The rows of a group lie close to one hidden flat surface of 10 dimensions, which passes through zero. Surfaces can cross.
Known rows, each followed by its group:
[  4 -18  -9   9  56  22  -8  -6  15   3   8  13 -12 -14   8  -9  20   5
 -15  22 -19  38   8]	K381
[  9  17  -5 -16   3  11   5 -44  10  -9 -31  10 -14  29  62 -24   0 -24
  34   1 -14  -2  27]	K235
[  6   6  10  -9   1   7   7 -18  10  12   6   1  -6   6   1 -19  -1  -2
  -4  -3 -21  -7 -20]	K568
[  2   0 -10  -5  -5  10  12   4   3 -14  13 -10  -8 -10  -7   5 -27  13
   9 -15   1   9 -22]	K327
[  4   2  11 -28  34  15  15  -2  21 -13  38  12  36  16   3 -18 -27  -2
 -15   3  14  35  -1]	K259
[ -3  -4  -2  -4   2 -11 -17 -16   8  17  -4   3   3  13  -3   4   5 -29
  -5   4   6  -7   7]	K818
[  9 -29   2  40   5  -2 -14  11  -4  13  11 -16   2 -15   0  10  12   8
 -17  13  12  -2   9]	K544
[ -9  -6   8 -33  13  -1   7 -27  41   9  17 -22  20  -6  -8  -1 -10 -30
  -8   5   1  21  -1]	K327
[  9   8 -28   5  26   6 -12 -19   3 -12   8   1  16   7  21   4 -10 -11
  -2   0   5   9   7]	K235
[-17   9  15  -4 -28 -10   0 -27  -5 -26 -25 -29  31  15  48  14   5 -17
  30  -1   1  -5  31]	K259
[  5   4  -7 -28 -39   0   0 -10 -18  -7  -7 -15  -6 -16   8   1 -31  33
  22  -5 -25  -9 -14]	K259
[  6  -1 -21  -5   0 -14 -27 -18 -16   7 -26  14   1   4  -2  12   3   0
   4   5 -11  -1  20]	K568
[  6  -3 -20   2 -16  -3  -8  -9 -11   1  -3 -20 -24 -17  -5   7 -22  14
  14 -13  -8  -7 -11]	K818
[ 16  10 -24 -29   3 -16  -1 -12 -19  12  20  29  15   6  23  -4  -8  -2
  -3  17 -20  19 -21]	K568
[ 16 -21  11  20  15  -3   6  -3   5  13   9   6  14  26   0  -2   6 -17
 -14   0  16   1  14]	K259
[ -1 -15  23  23 -13  -1  16  28 -15  -1   1  -5   7  -1 -15   2  16  19
 -17  -3  10  -9  -1]	K381
[ 25 -38  33  27  -4 -23  53  -8 -20  -9  25 -36  31  53  10  10   7 -12
 -14 -49   6  40  -6]	K235
[  2   8  -4  16 -28 -15 -29   7 -14   9  11   2  10  -1  -7  12 -11   8
   5   7  -2 -40 -22]	K544
[  2 -11  36 -21  17  34  19   6  53 -19  24  -4 -12   4   7 -19 -39  11
  25   1  -2  25   7]	K259
[ -2  14  11 -12  -5   8   6  15  -1  -9  11  20  11  15  -7 -20 -21   3
  -2   1  27 -13  10]	K381
[ 12   6   5  33   5 -17   9   7 -35 -20  -4  19  10  45  -9   7  19   0
 -16 -34  -5   0 -12]	K544
[  3   8 -13  10  12  10 -17  16 -17  -7  -4  23 -12  -3 -14  -6  -1  23
  -7   3  -5  -5   0]	K568
[ 13 -26  16 -33 -54  -6  41 -11   4  19 -36 -34   4 -14   5  16   9  10
  24  -8 -10   4  13]	K544
[  7 -18   9  -2  33  -7   5  -1   5  18  20  17  26  20   0  -5  17 -15
 -29  12   1  30   8]	K818
[ 24  -4 -25  30 -12   1 -11   3 -27   2  -7   8 -28  21  -7   0 -24   7
   8 -20  27 -25  14]	K818
[  9  -7   2 -43 -17 -29  16  -6 -14  23  14  12  35  -3   4   7   3   8
 -10  14 -25  21 -20]	K381
[ 22 -34 -12 -44 -17 -31  14  -4 -14  69  -3  30   3 -10  29  -6  16 -19
  -7  54   3  23  31]	K327
[  1  20  -2 -12 -32 -22 -15 -56   1   9 -29 -13  -7  27  26   3   2 -37
  37 -13 -27 -30  -6]	K568
[  0  33 -27 -24  11   0  -4  -9  10   7   6  25   7   0  -7  -6 -18 -18
  -7   6  16 -14 -12]	K327
[-16  10   6  -4 -46 -11  -7  -4  -9   4 -21 -14 -34 -13  -1   4   2   1
  32  -4 -27 -28 -17]	K544
[ 29  13   5  24  15  32  12   9   2 -15  -8  28  30  23  10 -14  13  49
  -9  -4 -11 -20  -1]	K235
[  9  -9  10   8 -12 -12 -13 -12 -11  21 -22  16  -8  15   8  -1  21  -1
  12  12 -19 -13  13]	K818
[  2  -2   9 -51 -21 -40   6 -30   8  30  17   0  25   6  18   4  -6 -38
  10  17 -19  17 -20]	K544
[-17  21 -20 -36  -5   5   1 -17  28 -19  15 -28  -1 -17  -1   1 -48 -25
  20 -13  23   0  -7]	K818
[ -5 -17  41  17 -12  10  18  35   5  -9   6 -16   0   0 -23  -7   3  21
  -7  -8  22  -8   9]	K327
[-12  21   8   7  -4  14  -2  11  -1 -47   7 -14  -6   5 -10   4 -23  23
  13 -30  -2  -5 -19]	K818
[-12  25   7  15 -10  23  -6   3   7 -19  -4 -10 -28 -10   3 -16 -11  12
  20 -10  -4 -34 -16]	K568
[ 10  -6  21   1 -12   6  14  15  27  25   1  13 -25   5 -24  -3  -8   3
  10  -2  -3 -16 -14]	K259
[ -4   6  -2   1  14  13 -27   5  -1 -11  26  12 -13 -16   4 -13 -24  21
   2  16 -16   2 -14]	K544
[ 16 -16  -5 -10  -7 -13  -9  -4  -1  45   7  13 -10   5 -34  -8  -9 -10
 -15   9   7 -15  -2]	K818
[ 13 -10 -22  20   9   3 -18  10 -44   3   6  11 -23  -4   8  -9 -10  30
 -10   8  -2   3   5]	K381
[ 11   3  -3   9  31  29  -2   7  11 -12   3  20   9   0  14 -12   1  24
  -4  10  -7   7   9]	K235
[ -7   5  17  14  36  23   0  13   9 -22   0  26   4  11  17 -16  13  12
  -3   5  -3  15  18]	K235
[ -7  10  18 -12  14  17  -2 -16  36  -1 -32  18 -16   3  26 -15  24  -8
  23  20 -26   1  25]	K381
[-23  20  20  15  -2   7 -13  23   9  -4 -23  17   8  -4  -1  -5  38  -3
  -4  17  18 -31  25]	K381
[ 18 -11  22 -25 -12  -1  30 -12  29  29  -6   2  -4  11 -28  -3   1  -1
   1 -15 -24  -2 -26]	K381
[-11  37 -20 -10  -9  -4 -16   5  -1 -14   2  10   6   1 -21   0 -21  -5
  -1 -10  14 -32 -18]	K381
[  5 -19  26  19  15  16  14  34   8  12   8   6  -7  -1 -34 -16   8  24
 -29   3  18  -4  10]	K818
[ -9 -15  20  21  23  22  15  31  15 -32  23 -18   4  -3 -23   0  -7  19
 -16 -15  26  19  13]	K568
[ -2 -17  21  19   3  24  -5  18  18   8  -8   1 -25  -5 -17 -13   5  11
   1  11  12 -12  26]	K818
[  9  -1  -4  -3  -8 -11  19   5  -1  -9  32 -21  19  11 -31  10 -29  -8
 -15 -33  26   1 -27]	K235
[-13   1  19 -16  21  -2 -13  -7  26   3  13  19  28   3  30  -7   9 -23
   0  37   3  12  21]	K544
[ -1  10 -23 -11  27   4 -13   3  11  16  22   6   4  -5 -39 -12 -22 -17
 -35   6  36 -10  -5]	K327
[ 20 -23  20  -1   1 -13  27   7  -2  49  -5  25  16  10 -19  -3  44   3
 -29  12 -24   7 -12]	K381
[ 16 -14  -7  15  -1   4   5 -10 -11  -2  -1 -18 -12 -20   1  14  12  32
   7 -15 -46  13 -36]	K327
[ -9 -22  40  -7 -15  -9   3  -8   6  -9   0 -22   9  16   1   0  -5  -7
   7  -8   1   7  23]	K327
[ 19   8 -24  10  16   1 -16   3 -18  12  10  31 -12   9 -21  -8 -10  15
 -14  -3  -5 -11 -18]	K259
[ -3 -27 -17  -7   7  -1  -3  15  -3  38  14  -9  -6 -40   1  -7   5  -9
 -28  35  24  13  20]	K381
[ 14 -10  -8  12 -22 -24  -5 -10 -39  14 -11   7  -9   8   1  10  10  10
   8 -12 -30   1 -18]	K235
[  6 -11 -13 -19  21   1   5  -3  11  18  32  -6   9 -16 -10  -3 -19  -5
 -19  10  10  26  -7]	K544
[ 13  42 -24  12  -1 -13 -28 -14 -50 -35  -5  29  21  48   8  -1 -18  17
   4 -23 -10 -29 -17]	K259
[-24  23  16 -19 -16  -5   3  -4  19 -11 -11   0  16   7  10   2   6 -24
  14   7  12 -16  10]	K259
[ 13  -4 -20  28  17   4  19  13  -7  -8  12   3   4  -2  12  16  13   6
 -12 -11   1  21 -14]	K327
[-16  -5  13  41  17  22  -9  11  15 -17 -23  -5 -28  -7  15  -3  25  -1
  16   9   4  -3  33]	K259
[ 13   9 -15 -18  -2 -20   0 -16 -19  -1  16  17  24  24   0   7 -20  -7
  -3 -10  -9  10 -23]	K235
[ -1  25   7  -1 -31 -11  24   0   6  -1  21  -8   9  12  14   0  -8 -20
  12 -13  10 -28 -35]	K568
[  0   7  29  -9 -12  -8   7  -4 -18 -16 -22  31   1  28  32  -7  24  22
  26   2 -46   4  -3]	K544
[  5 -16  11   6 -30   3  10 -19  22 -17 -18 -40  13 -13  39  25  -1   3
  36  -6 -13   6  14]	K235
[ -8  23  33  -1 -14   6  16 -11  19 -15   3 -11  -3  21   0 -17  -4  -8
  15 -19  -7 -24 -18]	K568
[-33  24   3 -13   9  10 -28  -6  22 -11  -1 -13 -11 -26 -24  -6 -10  -1
   3   3 -17 -14 -28]	K818
[ -3 -10  -9 -30 -35   4  -2  15   0  22   0 -21 -37 -38 -23  -7 -41  15
  11  10  23 -20  -2]	K327
[ -6  16  22 -18 -13   7  25   1  23 -12  -9   5  16  -2   3   0  13  12
  14  -2 -25  -7 -26]	K327
[ -7 -21   2   9  14   1   3  -3  18  10   1 -20   2 -15  17   3  14 -26
  -6  15  18  17  26]	K568
[  0  12 -22  20  17   3 -17 -12 -10 -14 -21   9 -17  14  11   3   5 -13
   3  -9   4   0  11]	K544
[ -4 -16   5 -34 -23 -15  14  10  16  26  -1  -6  23 -17 -32  14   2 -10
 -12  13  28  -2  14]	K568
[ 26 -22 -13 -16 -13 -19  16 -14 -22  17  26 -20  32   6 -11   9 -25   8
 -19 -13   1  18 -24]	K259
[  6   5 -25  10  -1 -23 -25 -20  10  16 -21  12  44   0  29  33  30 -24
   6  25  -4  -9  21]	K235

New rows, each followed by its group:
[  4  24 -30  11  14  10   7 -12  15   2 -13  -3   0 -24  12  14  27  -1
   5  -2 -29  -2 -32]	K327
[  5 -28  15 -22  15  15   3 -29  32  15   0 -33 -12  -4 -23 -13 -16  -4
  -9  -8 -12  23   6]	K568
[  8  -3  19  18  10   9  16  -6  13   5  20 -10   1  21 -13 -15   8 -12
 -20 -18   1  -7 -21]	K568
[  3 -11  -4   5  -4  19  11  25   7  35  11 -11 -36 -52 -17 -17   0  20
 -15  22   3 -13 -20]	K568
[-14  -2  13 -14  -3   3  -8 -15  21 -18 -21 -15   3   3   5   8  -5  -8
  22  -5   3   7  32]	K568
[-15  -3  13  10  -3   7   0  10   6  -8  -8 -12   0 -13   5   2  15   3
   1   4   9  -3  11]	K381
[  9  11 -42   3   0 -24  -7  22 -45 -13  25  31  15  -6  25  23 -12  12
   0  12  14  14 -13]	K568
[ 11  -2 -21 -25  14  42   2   3  19 -23  -7  -5  -4 -31   2  -7 -39  50
   9   7   6  12  26]	K544
[  5 -19  -2 -14 -15  -2   1  -8 -27 -16   5  -6 -13 -13  32   3 -19  38
  25   1 -40  31  -5]	K381
[  3  12 -23  15  12   1  -1   5 -15 -22  26  -3  -6   3  -2   7 -30   9
   0 -18  10   4 -21]	K568
[  1   3  38  26  -7   2  -1  -1  -7 -16 -26  10   5  38   2  -5  34  16
   4 -19 -26 -13  11]	K568
[ -4   2 -13 -19  28  18  -4 -14  44  26   3   1 -13 -11  -4 -18  -6 -37
  -6  23  21   5  18]	K381
[-11  25 -22  24 -14  14  -4   8  21  11 -24 -26 -26 -37 -20  10  17 -13
   3  -2  22 -48 -15]	K327
[ 10   6  18 -45 -18 -13  22 -22  -3  -3 -35  35  30  36  37  -1  18   4
  21   8 -36  16  17]	K544
[  8  -2 -22  41  12  -4  17 -14  -8 -27  -5 -14   7   5  49  33  24 -10
  21 -18 -18  30  -8]	K327
[ 14   9 -34  -5   5   9   1   0  -8  -4   4  -5  -7  -3 -30   3 -29   9
  -7 -21  20  -8 -10]	K544
[-10  -4  27   6   8  15  -1  -9  27  31 -26  -2 -20  -9   9 -29  38 -15
  -3  21 -17 -21  15]	K568
[ -5   1   5   7   1   4  13  -7  14 -18   0 -20   5  -3  12  11   1   0
  12 -16  -7  13 -11]	K327
[  4 -16  30  47  16  26   8   3   1  -4   0 -19 -30   5  -4 -22  18  24
  -6 -19 -27 -10 -13]	K568
[ 14   1 -37  11  41  10  -7 -17  -2  17   2   3 -11 -33   0   5  23  16
 -20   4 -51  26 -43]	K327
[  5 -45  18   4   5  19  18  21   0   2  26 -27 -19 -17   7 -16 -25  23
  -4   9  25  29  26]	K381
[  2   0  40 -21 -11   6  42  11   3  -9 -19  15  -2  14   1 -11  21  16
   7 -11 -25  13   0]	K544
[-12  15   5   0  20  -1 -16  12 -12   6 -16  40  15  -3  20  -8  44   7
 -14  36 -15   1  19]	K381
[-11   7 -53 -25  10 -21 -38  -9 -10 -21 -14  21  27   0  12  39 -18 -24
  12  14  35  27  50]	K568
[-21 -14   0  22  -1  12   5   9  -7 -20  -1 -64  23 -31   2  10   9   3
 -19  -3  39   5  30]	K259
[  6   7   1  30  -4   6  -7 -17  -6 -14  -1 -27 -23  10   3  -4  -7  -2
  12 -31 -12 -17 -24]	K568
[ -5 -16   0 -12   5 -24  -4  -9 -23  25   3  10 -21   7   2  -7  16 -29
 -10  10 -16  31   6]	K235
[ 12   4   4  33   6   3   8 -13 -16  -4  14  -5 -17  11  34 -11   7   3
   3 -14 -32   1 -33]	K568
[-34  45  -1   5 -22  -2 -17   6 -16 -40 -35  -1 -10  -3  10   8  11   0
  26  -8  -4 -35  -4]	K259
[ 16 -31 -19  63  11   1   4  41 -33  33  15  -1 -25 -41   1   4  33  19
 -32  19   9   1  -9]	K568
[-21   0  -1   5   3  30  -5  24  30  10  -3 -18 -31 -29 -19 -21 -13 -17
  -5  23  62 -36  35]	K381
[ 22 -23  -1  -1 -17 -18  10 -12 -30   0  11  -3  -2  23  21   1 -21   6
  11 -13  -4  12   4]	K381
[  0  -5  32  23  -5 -18  28  25  18  23   9  10  31  34 -33  10  36 -37
 -30 -11  38 -17  -4]	K259
[-19   0  25  25 -22 -11 -26  17   1  11   8  -7 -11 -19   1   2  13   3
   9  22  -7 -34 -13]	K544
[-12  12 -34   3  35  28 -28  18  15   0   0  10 -35 -47  11 -16  -8   4
  -3  37  17  -2  19]	K568
[  5 -10  10  11  11   7  -1  10  -1 -10  16   1  -8   7 -16  -5 -10  20
  -3 -11 -12  11  -9]	K818
[  7 -13  36  -5  -4   4  29   5  13 -19  20 -14  43  32   6  -4 -15   6
  -2 -16  14  11  11]	K259
[  1  11  32 -23 -34  -8  21   4  -5  24 -24  22   5  21   1 -21  30  -5
   5   7  -8 -30   3]	K235
[ 32 -21 -11   0  20 -14 -27 -31  -9  13   7  31 -14  48   7  -8 -39 -12
  12  -6   1  10  19]	K818
[ -6  -8  24  21  -3  -3  25  25  -7 -11  12   8  15   7  26   3  23   8
  -1   6   1   7  -1]	K568
[ -7  12  17  -4  -2  36  30  47  17 -30   8  10 -13 -17  -2 -12 -16  41
  10   4  19  -5  -6]	K327
[-19  26 -41   7  29  15 -10  -3  -9 -37  10 -15  -4 -30  18   5 -10   3
  -4  -4  -1  22 -18]	K818
[ -5   7  21  -1 -15   2  29  19   3  -9  14   6   4  -8  39 -10  10   7
  17  17 -11   4 -16]	K568
[-14  20   9 -10  24  28  19  26  28 -12  41   7  -2 -19  18 -26 -17   2
  -6  20  19   5 -19]	K568
[-12  23   2  11  11  10 -29   6  11 -15   5  14 -11  16 -31 -11 -21   1
  -2 -15  14 -27  -9]	K818
[  0  15  -6 -26 -17 -18   4 -10  -2  17  -7  10  18   3  -7   7   7 -10
   3   3 -12 -12 -20]	K381
[  8 -10  27   3   3   0  25  17  -7  -8   6  13  23  16  11   2  22  12
 -11  -2  -3  19   5]	K818
[  5  -6  40  -9   9  10  29  -3   8 -15  20   7   5  16  25 -22   1  19
   7  -4 -36  24 -21]	K568
[  7 -18   3  -1  -4  -5 -11  17   1  18  45  -4  18 -22 -15  -1 -23  21
 -22  20   1  -5 -27]	K544
[ 16  -7  43   5  11  20  21   9   1 -18   7  32  -6  57  24 -37 -13   9
  12  -9   9   3  35]	K381
[ -9  -4  18   7   4  -6 -14   1   6  14  -7  -1   8  11 -20 -11  12 -18
 -19   6  24 -20  23]	K327
[  4 -12 -28  27  20 -13 -14   9 -18  -9   9  -2  17   4   0  27   7 -20
 -16  -3  34  20  20]	K568
[ -1  -2   5  18  10   6   9   1   6   3   7  -5  -4   1  10  -5   9 -11
  -7  -4  -1   0  -3]	K568
[  3   0  22  -5 -17  13  40  41   0 -11  -4  24   6  -4  22  -1  15  28
  13  10   5   1   4]	K327
[ -7  -1   5 -19  35  33 -22   2  34 -11  25  11 -25   2 -16 -28 -46   6
   4   8  12  12  12]	K818
[  3  -2   7  17 -17  -3  11  11 -18 -43  13 -19   3  12   0  18 -30  28
  17 -36  -6  10 -23]	K568
[ -6  -5  -3 -18   8  -2 -18  11 -10  -3  16  15  -5 -18 -12   4 -11  22
  -5  10 -18  20 -19]	K235
[  9   6   1 -21  -9  10  21  -1  -5  -1 -30  12  -8  10  -6  -6  10  14
   7  -9 -11  -2   7]	K544
[  5 -29  -7   5  -3 -14   7  -4  -3  18  -3 -17   6 -12   8  18  12 -11
  -6   7   4  22  17]	K568
[ -8 -12  23   1   9   2 -17  -2  11  15 -11   2 -12 -12   0  -6  23   2
   3  20 -21   5  11]	K818
[-12   8   3  14   5   9 -20  14   2  -4  12  -4 -17 -18 -10  -7  -5   6
   0  10   4 -14  -8]	K544
[ 21 -20  -6   1 -22  -8   9   1 -10  38 -24   9  -6   7  15  -1  13  -2
   5  18   5 -17  30]	K818
[  3 -29  -6   1  -3 -11  -3 -26  -9 -14  19 -34  -4   4  16  16 -30 -10
  13 -16   3  34   8]	K327
[  0  -3   4  -8 -16  -9  26   7  -8   4   7 -17  23 -17  -4  15  17   9
 -12  -5  -8   7 -23]	K818
[  9  -7 -18 -14 -10 -10   5   9 -14  13  27 -15  10 -14 -27   5 -32   5
 -21  -4  21   7 -22]	K381
[ -3 -12  15   9 -10 -24 -22 -11   8  22  -2 -10   3  15 -27  11  13 -24
  -5  -7  -5 -16  -9]	K818
[  4 -22  23 -16   2   3  18  21   1  38   3  13  -6 -13 -22 -23  25   6
 -29  21  -5   7   4]	K235
[-21   9  26  24  22  16  -7  -1  32 -36 -14 -14   9  33 -17  -3   9 -23
  -1 -26  29 -10  32]	K568
[ -7  -6  18   3  15  12   3 -33  25  -6  -1 -21 -10   9  32 -12   3 -22
  16  -4 -21  17   6]	K568
[  2  -9   8  20  14   6   1  -1  -6 -20   9 -10   5   9  -4   0   0  14
  -5 -20 -14  15  -8]	K327
[ 32 -22  -9   7  14  -3   1   0 -20  14   7  28  -7  16   4  -9  -5  21
 -11   4 -11  15  10]	K818
[ -1  -8   4  -7 -18 -12   8 -10   0   6  -4 -14   4   7  11   2  -8 -15
   9  -1  10  -5  10]	K381
[ 11   9 -32 -28   1   3   8  -3  -8  18  -5  15  -2 -16  12  -9 -12  -4
  -4  20  14   0   7]	K818
[  8  -2 -13  27   2  -5  -8  -4  -7  14   1 -10  -6   4 -22   3  13 -18
 -17 -13  13 -19  -1]	K568
[  6  14   1 -24  40  36  28   5  14 -40 -11  23   2  21  -2 -20 -11  24
  -3 -19   4  32  16]	K544
[  0  -4  14   7  -2   5  -3   7 -10 -30  -6   1   3   9  -3   9  -4  23
  11 -12  -8   7   7]	K568
[ -4  -5  25 -10 -11   2  19   1  22  39  -4   3  -3 -17  17 -16  32 -14
   0  31  -6  -7   1]	K568
[ 14   0  -9 -45 -30  -6   1 -27   9  16   2  -4  -1  -4   9  -2 -35   1
  24   4 -12  -6  -7]	K259
[-11  42  14  -1 -32  -1  19  25  -2 -13   4  21   8   3  10  -3   2  -1
  13   6  13 -43 -26]	K568
[ 17 -32  -3 -12 -26  16  -5 -24  23  40  -9 -46  -7 -35  11 -13 -28   5
   9  24  18 -27  39]	K259
[ -4   8  11  -2   9   1   1  -8 -13 -15 -12  20 -18  12  21 -10  14   6
  14  -4 -34  16  -4]	K544
[ 13  12   6  -9  -8 -14  14  -5 -11  25 -11  29  17  34  -1 -14  25 -14
 -15   5   3 -21   3]	K235
[ -1  -5  -6   9  -3 -11  -3 -15  17  -7   3 -23  30   4  14  26  -2 -25
   6  -4  17   2  11]	K235
[ 15 -17  18 -16 -30 -22  26  -4 -16   3  14  -6  22  24   9   2 -15   6
   5 -13  -4  11  -6]	K381
[ -8 -11 -14   0  20   6 -11  -3   5 -28  11 -11  -4 -11  21  14 -19  -2
   9   5  10  37  23]	K568
